There are 10 hidden switches. A switch that is on adds its own fixed numbers to the row, and there is some noise. The rows also spread widely along 14 directions, which tell nothing about the answers.
In the rows, zero is written as 128.
Some rows, each with its switches (1 for on, 0 for off) after it:
[138  80 141  64 146 138 148  91  90 112 133 119 107 136  80 174 147 109
 116 127 136 131 140 159 102 159  88 136 112 159] : 1 0 0 0 1 0 0 1 0 0
[141 118 121 131 104 138 125 135 115 142 134 101 110 150 129 157 125 110
 108 153  86 157 126 122 127 138 127  88 162 108] : 1 0 1 0 1 0 0 0 1 0
[ 50 102 105 116 201 148 143 118 128 105 150 113 105  95 107 138 187 104
 147  53 111  71 133 157  67 146  70 110 113 142] : 1 0 1 0 1 1 1 0 0 0
[168 138 156  90 124 167 165 157 143 107 157 139 109 182 133 161 111 160
 113 157  76 127 153  90 111 115 143 178 143 114] : 0 0 0 0 0 0 0 0 0 0
[112 100  85 126  97 101 116  88 127 159 114 109  94 158  86 135 192 111
 114 122 117 137 143 159 149 147  64 114 146 137] : 1 0 0 0 1 0 0 1 0 0
[ 78 140 113  87  99 156 108 138  79 130  91  97 168 125 149 101 145 104
 149 153  91 158  68 144 136 114  74  60  84 125] : 0 0 1 0 1 0 1 1 0 0
[ 99 104 103 110 132 158 105 122 145 103 148 112 114 111  95 160 131 113
 127 106 145 136 153 123  80 151  96 150 149 111] : 1 0 0 0 1 1 1 0 1 1
[135 143 113 121 135 132 121 115 137 108 138 101  99 124 116 104 157  96
 126 130 109  85 128 157  87 111 126  64 137 107] : 1 0 1 0 1 0 0 1 0 0
[120 104 117  92 148 121 137 103 179 130 134 119  73 100 133 149 148 141
 120  76 117  66 132 119  72 142 101 100 139 148] : 1 1 0 1 1 0 0 1 0 0
[ 84 131 109 128 135 172 135 141  99 143 110 110 144 127 141 133 152  94
 134 131 126 149  85 123  97 141 104  93 141 121] : 1 0 0 0 1 1 0 0 1 0
[152 128  87 157 141 152 139 149 103 165 150 157 120 153 101 144 171  86
 103 126 132 135 149 116 133 133 111 118 155 118] : 0 0 0 0 0 0 0 1 0 0
[141  97 129  82 150 178 144 146 117 144 124  91 151  94 152 187 120 112
 144 126  53  97  81  93  97 111 110 125  57 119] : 1 0 0 1 0 0 0 1 0 0
[184 112 110 111 135  79 117 108 131 198 112 102 120 105  83 111 163  86
 134 141 133 106  91 143 121 121 111  55  77 122] : 1 0 0 0 1 0 1 1 0 0
[ 95 149  95 142 109 134  87 127 153 130 129 109 115 145 101  91 162 122
 153 133 109 143 146 131 118 103  78 128 136  79] : 1 1 1 0 0 0 0 1 0 1
[117 119 120 105 137 143 122 123 125 126 143 117 127 122  89 135 148 109
 136 118 107 123 135 135 110 120  98 127 101 116] : 1 0 0 0 1 0 0 1 0 0
[183 124 141  96 140 132  90  96 173 111 119  82  88 140 108 146 111 144
 145 177 132 103 154 139  81 108 141 116 138  77] : 1 1 0 1 1 0 1 1 0 0
[103 138 147 117 137 133 134  91  93  64 138 148  96 157  71  96 151 106
 128 128 194 163 183 185  83 161 100 144 186 140] : 0 0 0 0 1 0 0 0 0 0
[ 85 127 118 106 145 155 146 130 115 118 117 130 129 140 122 136 145 112
 123 109 160 138 106 131  81 162 100 129 144 149] : 0 0 0 0 1 1 0 0 0 1
[ 77  74  73 119  95 124  98 110 101 165 103 140 132  65 112 149 149  84
 129  59 153 162 111 123 120 183  33 132 119 167] : 0 0 0 1 1 0 0 1 0 0
[101 158 105  90  79  92 104 101 165  99 153 113 154 141  35  69 159 104
 114 111 185 121 156 157 115 106  91 133 108 133] : 1 0 0 1 0 0 1 0 0 0
[171 138 129  81 113 141  72 123 142 107 140 116 107 114  67  68 147 134
 170 165 148 117 148 153  95  86  95 121  87  85] : 1 0 1 0 1 1 1 0 0 1
[119 112 148  95  97 130 137 132 113 103 140 129 111 105 115 131 122 111
 133 123  92 163 138 112  95 146  92 130 136 126] : 1 0 0 0 1 0 1 1 0 0
[142 115 111 131 104 145 107 120  70 142 116 133 130 139  76 109 168  83
 142 159 165 183 134 154 125 138  79 124 130 118] : 1 0 0 0 0 1 0 0 0 1
[137 155 113 112 157 142 135 137 143 128 164 121 141 156  83 132 129 106
  85 124 184  95 130 136  95 124 166  71 141 131] : 1 0 1 1 0 1 0 0 0 0
[186 133 176 106 163  86 165 134 151 131 141 145  68 112 106 104 131 141
 139 129 122 106 136 119  70 140 149 121 135 122] : 0 0 0 0 0 1 1 0 0 0
[127 133 127  25  96 132 138 100 120  69 139 100 147 110  97 130 137 100
  94 109 133  76  93 154  98 105 114  79  84 171] : 0 1 0 0 1 0 0 1 0 0
[117 127 132 125 123 106 120 136 114 127 174 147  93 101  70 124 128 110
  99  91 133 153 162 135 109 152 129  65 156 132] : 1 0 1 1 1 1 0 1 0 0
[123 168 100  93  72 127  67 127 191 125 137  75 138 171  91  89 133 155
 133 175 116 131 137 129 142  67 112 110 109  71] : 1 1 1 0 0 0 1 0 1 1
[ 98 141 152 119 123 143 136 147 148  89 162 107 116 151 127 150 106 140
 120 131  58 143 154 116 113 120 144 117 151 100] : 1 0 0 0 1 0 1 0 0 0
[111 108  90 138  77 149  60 126 126  95 151 101 138  60 108 151 114  75
 126  93 104 137 152 128 119 113  97  87 134 105] : 1 1 0 1 1 0 1 0 0 0

New rows. What belongs after each?
[138 107 137  71 118 154 134 130  97 142 124 125 118 142 126 129 144 131
 131 147 113 139 103 133 120 130  86  95  99 152] : 1 0 1 0 1 0 0 0 0 1
[124 172 117 134 119 149 101 156 143 123 167 144 122 147 105 111 112 128
 100 134 151 149 151 117 125 114 155  70 174 103] : 0 1 1 0 1 0 0 0 1 0
[142 123 163 115 179 161 159 131 117  95 155 131 109 137 122 161 107 119
 121 128 142 123 153 128  66 148 156 124 157 126] : 1 0 0 1 0 0 0 0 0 0
[139 125 127 115 160 167 125 148 136 118 151 123 104 119 118 150 122 120
 129 126 107 109 136 113  77 127 136 109 138  99] : 1 0 1 0 1 1 0 1 0 0
[141 135 111 118 112 112 132 123 128 139 128 103 133 107  93 139 139  75
 105 123 138 131  99 117  93 133 129  89 140 115] : 1 1 0 0 0 1 0 1 1 0
[128 109 128 122 135 135 107 141 142 151 133 124 115 106 133 141 105 124
 136 120 129 146 123 111 100 145 122  93 128 118] : 1 0 0 0 1 0 1 0 0 1
[116 125 130  91 133 146 106 118 142 113 144 108 101 139  99 141 127 145
 133 141 123 142 158 128 103 126 101 112 141 100] : 1 1 1 1 1 0 1 1 1 0
[ 68 158  96 133 114 162 113 112 156  72 135 121 121 149 107  72 180 113
 147 113 142 107 163 154  84 107  80 156 157 106] : 1 0 0 0 0 0 0 0 0 0
[145  85 111  58 145 200 121 110  88 116 127  97 132 120 118 184 160 110
 136 147  99 100 115 145 114 103  81 119  80 127] : 1 1 0 0 0 0 0 1 1 0
[ 56 123 112 131 151 125 104 126 171 128 155 113 142 129  73 154 114 131
 126  76 134 140 153 127 114 142 115 154 117 115] : 1 0 0 0 1 0 0 0 0 0
[112 112 144 104 122 149  77 105  86 126 104  91 139 133  91 130 109 118
 161 177 149 207 122 168 127 138 101 113 106  98] : 1 0 0 0 1 0 0 0 1 1
[140 108 122  62  84 135  99  87 118  72 111  54 112 140 101 183 129 117
 114 171  87 132 128 161 121 120 111 116 136 103] : 0 1 0 0 1 1 1 1 1 0
[140 122 127 138 127 111 123 123 134 127 150 143  74 124  82 105 166 121
 141 120 141 146 180 134  95 143  93 136 162 112] : 1 0 0 1 0 1 1 0 0 1
[103  83  99 101 167 183 104 136 142 153 156 124 127 144 100 208 109 145
 112 106 151 142 151 111 111 160 102 151 125 129] : 1 0 1 0 1 0 0 0 1 1
[ 88 150  78 132  58 161  42 112 169 120  96  90 137 142 130  84 124 136
 152 160 159 163 141 134 117 111  87 133 157  77] : 1 0 1 1 0 0 0 0 1 0
[125 154  94 115 108 178  92 145 185  90 131  64 156 133 129 160 113 125
 137 139  70  82 119  99  97  81 138 169 107  64] : 0 0 0 1 1 1 0 0 0 0
[121 138 146  91 114 161 138 137 104  89 128 127 127 110 129 131 128 114
 135 125 116 133 116 116  84 126 108 125 137 130] : 0 1 0 1 1 1 0 0 0 0
[118  82  98  54  69 119 101 102 101 131 143 106 117 111  85 152 164 117
 108 107 100 137 130 146 152 128  43  78  90 165] : 1 1 1 1 1 0 1 1 0 1
[107 121  89 119 104 135 142 149 110 139 154 142 131  87 104 106 186  82
 121  72  96 103 113 114 109 122  69 105 107 148] : 1 0 1 0 0 1 0 0 0 0
[ 85 149 135 157 123 153  99 170  96  87 175 164 127  89 109 101 103  97
 137 100 119 190 173 124 107 138 117  97 163 103] : 0 0 1 0 1 0 1 0 0 0
[125 133 144  89 109  97 162 148 121 132 136 108 175  99 122 152  90  83
  92 101 116 135  67 102 105 147 148  81  93 160] : 0 0 0 0 0 0 1 0 0 0
[131 165 164  90 106 148 100 158 117 118 164 165 145 127  78  68  97 141
 139 151 163 177 146 125 124 102 137  98 108 117] : 1 0 0 0 1 0 0 0 0 0
[ 86 118 105 121 110 124 113 132  84 160 122 123 139 123  80 117 165  93
 134 122 134 184 120 136 133 150  59  94 118 127] : 1 0 1 1 1 1 1 1 0 0
[158 140 101 139  93 174  89 134  90 109 153 146 105 127  94 108 147  79
 121 162 150 169 169 133 108 118 103  91 190  90] : 1 1 1 0 1 0 0 1 1 0
[107 149 128 126 104 101 116 124 140 128 133 128 101 106  93  59 169 118
 146 113 118 128 126 148 107 117 100  87 131 118] : 1 0 0 0 1 1 0 0 0 0
[ 69 107  89 124 115 157  93 129 127 137 117  75 169 121 108 177 122 101
 139 113  83 155 114 111 125 133  74 155  94  96] : 1 0 1 1 1 0 0 1 0 0
[ 45 138 129 142 161 129  97 146 143 121 146 124 140  83 111 131  93 122
 149  63 136 163 130 114  89 151 109 118 121 111] : 0 1 1 1 1 0 0 0 0 1
[160  66 132  37  82 172 129  81  67  63 118  73 108 121 116 198 144  97
 111 154  93 121 120 162  99 137  75 132 127 151] : 1 1 1 0 0 1 0 0 1 0
[131 133 134 130  92 117 122 144 112 145 149 183 105  92 104  78 124 107
 121 109 181 186 146 112 103 156 108  94 172 144] : 1 0 0 0 0 0 0 0 1 0
[ 86 112 106 140 181 133 119 108 179 163 101  97  86 170 123 147 169 161
 157 126 131 114 143 133  94 152  91 150 154 101] : 1 0 0 1 1 1 1 0 0 0
[169 112 160  84 173 108 117 124 147 182 123 136 103 171  80 145 117 182
 147 165 152 153 144 129 143 129 121 144  95 118] : 0 1 0 0 0 0 1 0 0 0
[133 127 142 105 208 159 125 122 154  98 146  93  97 144 103 181 113 149
 136 134 122  93 150 140  77 126 156 138 134  88] : 0 1 1 0 0 1 0 0 1 0
[147 150 108 107  85 151  88 155 132 137 132 143 138  82 123  88 110 103
 126 128 158 135 103 100  92 110 122  64 132 112] : 1 1 1 0 0 1 0 1 0 0
[106 142 119 106 149 140 129 127 126 114 166 127 126 126  54 111 160 110
 125 106 158 122 150 142  91 125 102 125 120 121] : 1 0 1 1 1 1 0 0 1 0
[143 120  89  99 100 118  99 118 100 171 101 130 123 129  95  98 177 101
 130 139 170 137 102 149 135 131  64  73 120 145] : 0 1 1 0 1 1 1 0 0 0
[143 158  96 132  94 125  94 135 172 138 124 117 120 140 103  78 154 121
 153 154 137 139 141 110 108 104  94 165 132  76] : 0 0 0 0 0 0 1 0 1 1
[130 119 162 117 168  94 118 132 110 153 145 142 104 107  90 136  93 134
 125 118 147 176 136 146 125 159 154  69 116 131] : 0 0 0 0 0 0 0 1 0 1
[137 122 131  98 140 151 112 137 129 127 148 123 125  97 112 119 122 121
 144 127 137 126 134 125  90 122 109 103 108 115] : 1 0 1 1 0 0 1 0 1 0
[134 108 127 113 131 159 126 137 110 118 127 117 115 103 149 145 126 104
 138 135  96 131 124 120  91 134 113  98 131 115] : 1 0 0 0 0 0 1 1 0 0
[ 83 137 132 111 113 138 106 144 117 106 153 127 148 111  96 136  98 117
 123 104 125 179 137 116 121 134 112 128 129 117] : 0 1 1 0 0 0 0 0 1 0
[192  85  66 167 106 134  36 109 166 185 104  90  61 109 134 153 149 129
 146 152  95 104 148 135 138 112 107  79 163  70] : 1 1 1 0 1 1 0 0 0 0
[ 85 127 115  91 129 162 129 112 104  99 128 152  95 172 112  96 189 143
 144 127 166 146 166 152 106 139  38 148 157 149] : 0 1 1 1 0 0 1 0 0 1
[152 158 126  59  59 168 103 111 135  45 128  88 129 168  85  74 159 120
 149 193 124 119 144 149  80  82  79 168 119  88] : 1 0 1 0 1 1 1 0 0 1
[166 130 142  96 136 185 108 165 136 116 145 132 140  82 128 127  91 121
 153 139 128 121 112  90  70 103 143 128  92  99] : 1 0 0 0 0 1 0 0 0 1
[172  90 122  97 163 165 126 151  94 196 121 106 129 134 123 184 155 122
 146 164  79 126  88 112 142 108 102  86  69 113] : 1 1 0 0 1 1 1 0 0 1
[111 137 135 132 137 121 108 133 120 132 156 113 152 109  61 130 110  89
 127 120 141 166 132 136 115 129 136 106 112 102] : 1 0 0 0 1 0 0 0 1 0
[130 123 109 114 116 131  65 124 155 151 127 103 129 103  84 115 128 131
 164 136 102 133 136 132 131  97  99 129  75  79] : 1 0 0 0 1 0 0 1 0 0
[134 151 124 110 123  94 147 129 156 148 145 122 129 122  77  79 170 103
 132 106 119  94 111 125 100 106 106 116  91 128] : 1 0 0 0 1 0 0 0 0 0
[125  87  86 117 214 130  99 122 180 178 161 104 103  95  76 188 136 132
 118  70 145  61 134 135  99 138 134  90  95 119] : 1 0 1 0 1 1 0 0 1 0
[150 117  73 118 101 155  59  97 121 142 129 112 110 149  53 105 181 110
 144 165 163 145 177 162 133 109  58 142 129  84] : 1 0 1 1 1 0 0 1 1 0
[128 116 122 130 169 144 129 153 136 154 162 121 130  81 125 159 117 102
 125  86 100 100 113 105  97 127 140  76  95 124] : 1 0 0 1 1 0 0 0 0 1
[131 156 101 105  90 158  88 111 109  53 156  73 129  89  83  97 167  67
 130 135 108  91 130 169  89  74 109  64 117  89] : 1 1 1 1 1 1 0 0 1 1
[160 107 157 101 161 120 103 123  88 170 128 154  60  99  91  58 181 158
 196 150  93 142 151 169 138 103  67  84  72 110] : 1 0 1 0 0 0 0 1 0 0
[136 115  97 117 141 145 109 128 155 147 152 102 125 133  95 169 124 113
 110 117 143 119 138 114  98 137 120 124 130 111] : 1 0 1 1 1 0 0 0 1 1
[136 164 114 172  99 106 116 147 121 119 157 128 123  82  79  67 154  57
 135 106 118 136 137 122  86 115 114  89 146  90] : 1 0 1 1 1 1 0 0 0 0
[106 117 102 128 142 156 110 127 151 107 126 126  91 121 138 133 141 125
 150 113 115 120 156 118  74 146  81 154 159  99] : 0 0 1 0 1 0 1 1 0 0
[136 137  52 130  40 115  75 135 214 137 155 116 110 113  94  84 168 121
 125 102 100  98 162  90 121  91  66 161 136  87] : 1 0 1 0 0 0 1 0 1 0
[142  88 100 127 153 186 105 130 113 138 143 143  83 119 139 158 156 128
 138 118 111 105 162 132 113 124  85 105 147 122] : 1 1 1 0 0 0 0 0 0 0
[ 99 158 147 132 157  91 118 135 140 128 165 147  87 128  76  61 148 139
 141 116 130 147 167 158 115 122 126  60 136 108] : 1 0 1 0 0 0 1 1 0 0
[120 148 120  90 129 142 109 125 166  86 147 107 132 157 115 135  97 131
  96 130 167 104 138 141  91 130 156  93 154 126] : 0 0 1 0 1 0 1 0 0 0
[116 148 135 100 159 135 148 127 139 136 141 116 121 165  87 116 172 138
 145 140  93 111 132 130 117  93 102 135  95 101] : 1 1 0 0 0 0 0 1 0 0
[ 93 116  72 110  54 108  64 147 146 201 126 134 163 109  85 105 132 122
 125 105 133 183 115 100 176 124  55 106  82 127] : 1 0 1 0 0 0 1 1 0 0
[135 129 131 161 164 121 101 130 109 168 118  97  78 126  95 111 166 133
 181 166  68 160 146 148 130 112 104 100 122  52] : 1 0 1 1 0 1 0 1 1 0
[119 137 146  85 145 151 119 113 173  82 142 116  80 173 102 143 115 180
 135 150 121 133 183 130  89 131 126 185 162  93] : 0 0 0 0 1 0 0 1 1 0
[136 149 134 132 117 149 119 159  97 129 151 124 150 138 102 128 106  94
 119 155 108 174 129 118 126 115 142  92 127  92] : 1 0 1 0 0 0 0 1 0 0
[145 129 149 102 116  78 136 109 179 143 123 146  48 108 123  75 143 155
 140 121 147 131 142 116  72 148 105  99 174 128] : 1 1 0 0 0 0 1 1 1 0
[ 25 132  56 113  66 183  80 136 110  70 164 142 181  75 101 115 148  59
 101  53 160 141 144 132 114 121  62  83 141 150] : 1 1 0 0 0 0 1 1 0 0
[ 78 134 127 146 130 137 102 130 125  99 141 121 114  93 107  98 139 112
 163 104  93 150 156 142 101 120  99 122 128  90] : 1 0 0 0 0 0 0 1 0 0
[133 153 108 103  86 155 124 122 114  64 151 122 136 133 104 124 125  79
  90 142 169 141 151 131  84 133 130 109 181 121] : 0 0 0 1 0 0 1 1 1 0
[137 126 147 138 207 118 149 130 127 147 133 118  67 121 105 137 158 135
 157 135 100 125 144 133  84 145 124 113 138  88] : 0 0 0 1 1 1 1 1 1 0
[ 90 102 103 155 179 153 127 140 116 161 143 141 115 108 112 172 138 105
 119  84 142 143 142 117 101 166 116 104 154 126] : 1 0 0 1 0 1 0 1 0 0
[158 150 127 104 130  95 119  89 159 136  93  92  85 168 107  78 177 139
 155 164 129  92 118 165 102 106  96 117 127 104] : 0 1 1 0 1 0 0 0 0 0
[131 191 131 104 116 162 133 141 124  66 162 126 140 157  95 102 126  99
 105 162 158 139 150 124  85 103 150  98 171  95] : 0 1 0 1 1 0 1 1 1 0
[ 67 139 133 116 160 148 128 103  99  88 126 104 112 148  88  97 176 107
 164 130 128 147 149 172  80 136  68 133 129 108] : 1 0 1 1 1 0 0 1 0 1
[ 98 133 146 101 147 170 165 151 100  84 171 157 118 160  75 148 152 126
 130 111 112 159 169 113  97 143  87 207 138 123] : 0 0 0 0 1 1 0 0 0 1
[ 85 177 127 218 162  67 116 150 168 175 123 127  82 117 117  67 153 125
 160 102  96 151 131 128 112 136 146  75 172  71] : 0 0 0 0 1 1 0 0 0 0
[138 123 156 120 142  87 149 109 120  92 163 136 103 140  38 132 137  96
 124 112 145 157 183 147  90 160 107 184 147 120] : 0 0 0 0 1 0 1 0 0 0
[143 146 118 107 122 135 127 121 132 154 134 109 118 194  88 141 148 128
  99 177 138 150 134 133 140 117 135  88 156 105] : 1 1 0 0 1 0 0 1 1 0
[ 98 142 158  92  81 123 127  99 126  72 123 114 102 144 101  84 139 139
 146 148 132 176 158 149  94 137  88 158 162 120] : 1 0 0 1 0 0 0 0 1 0
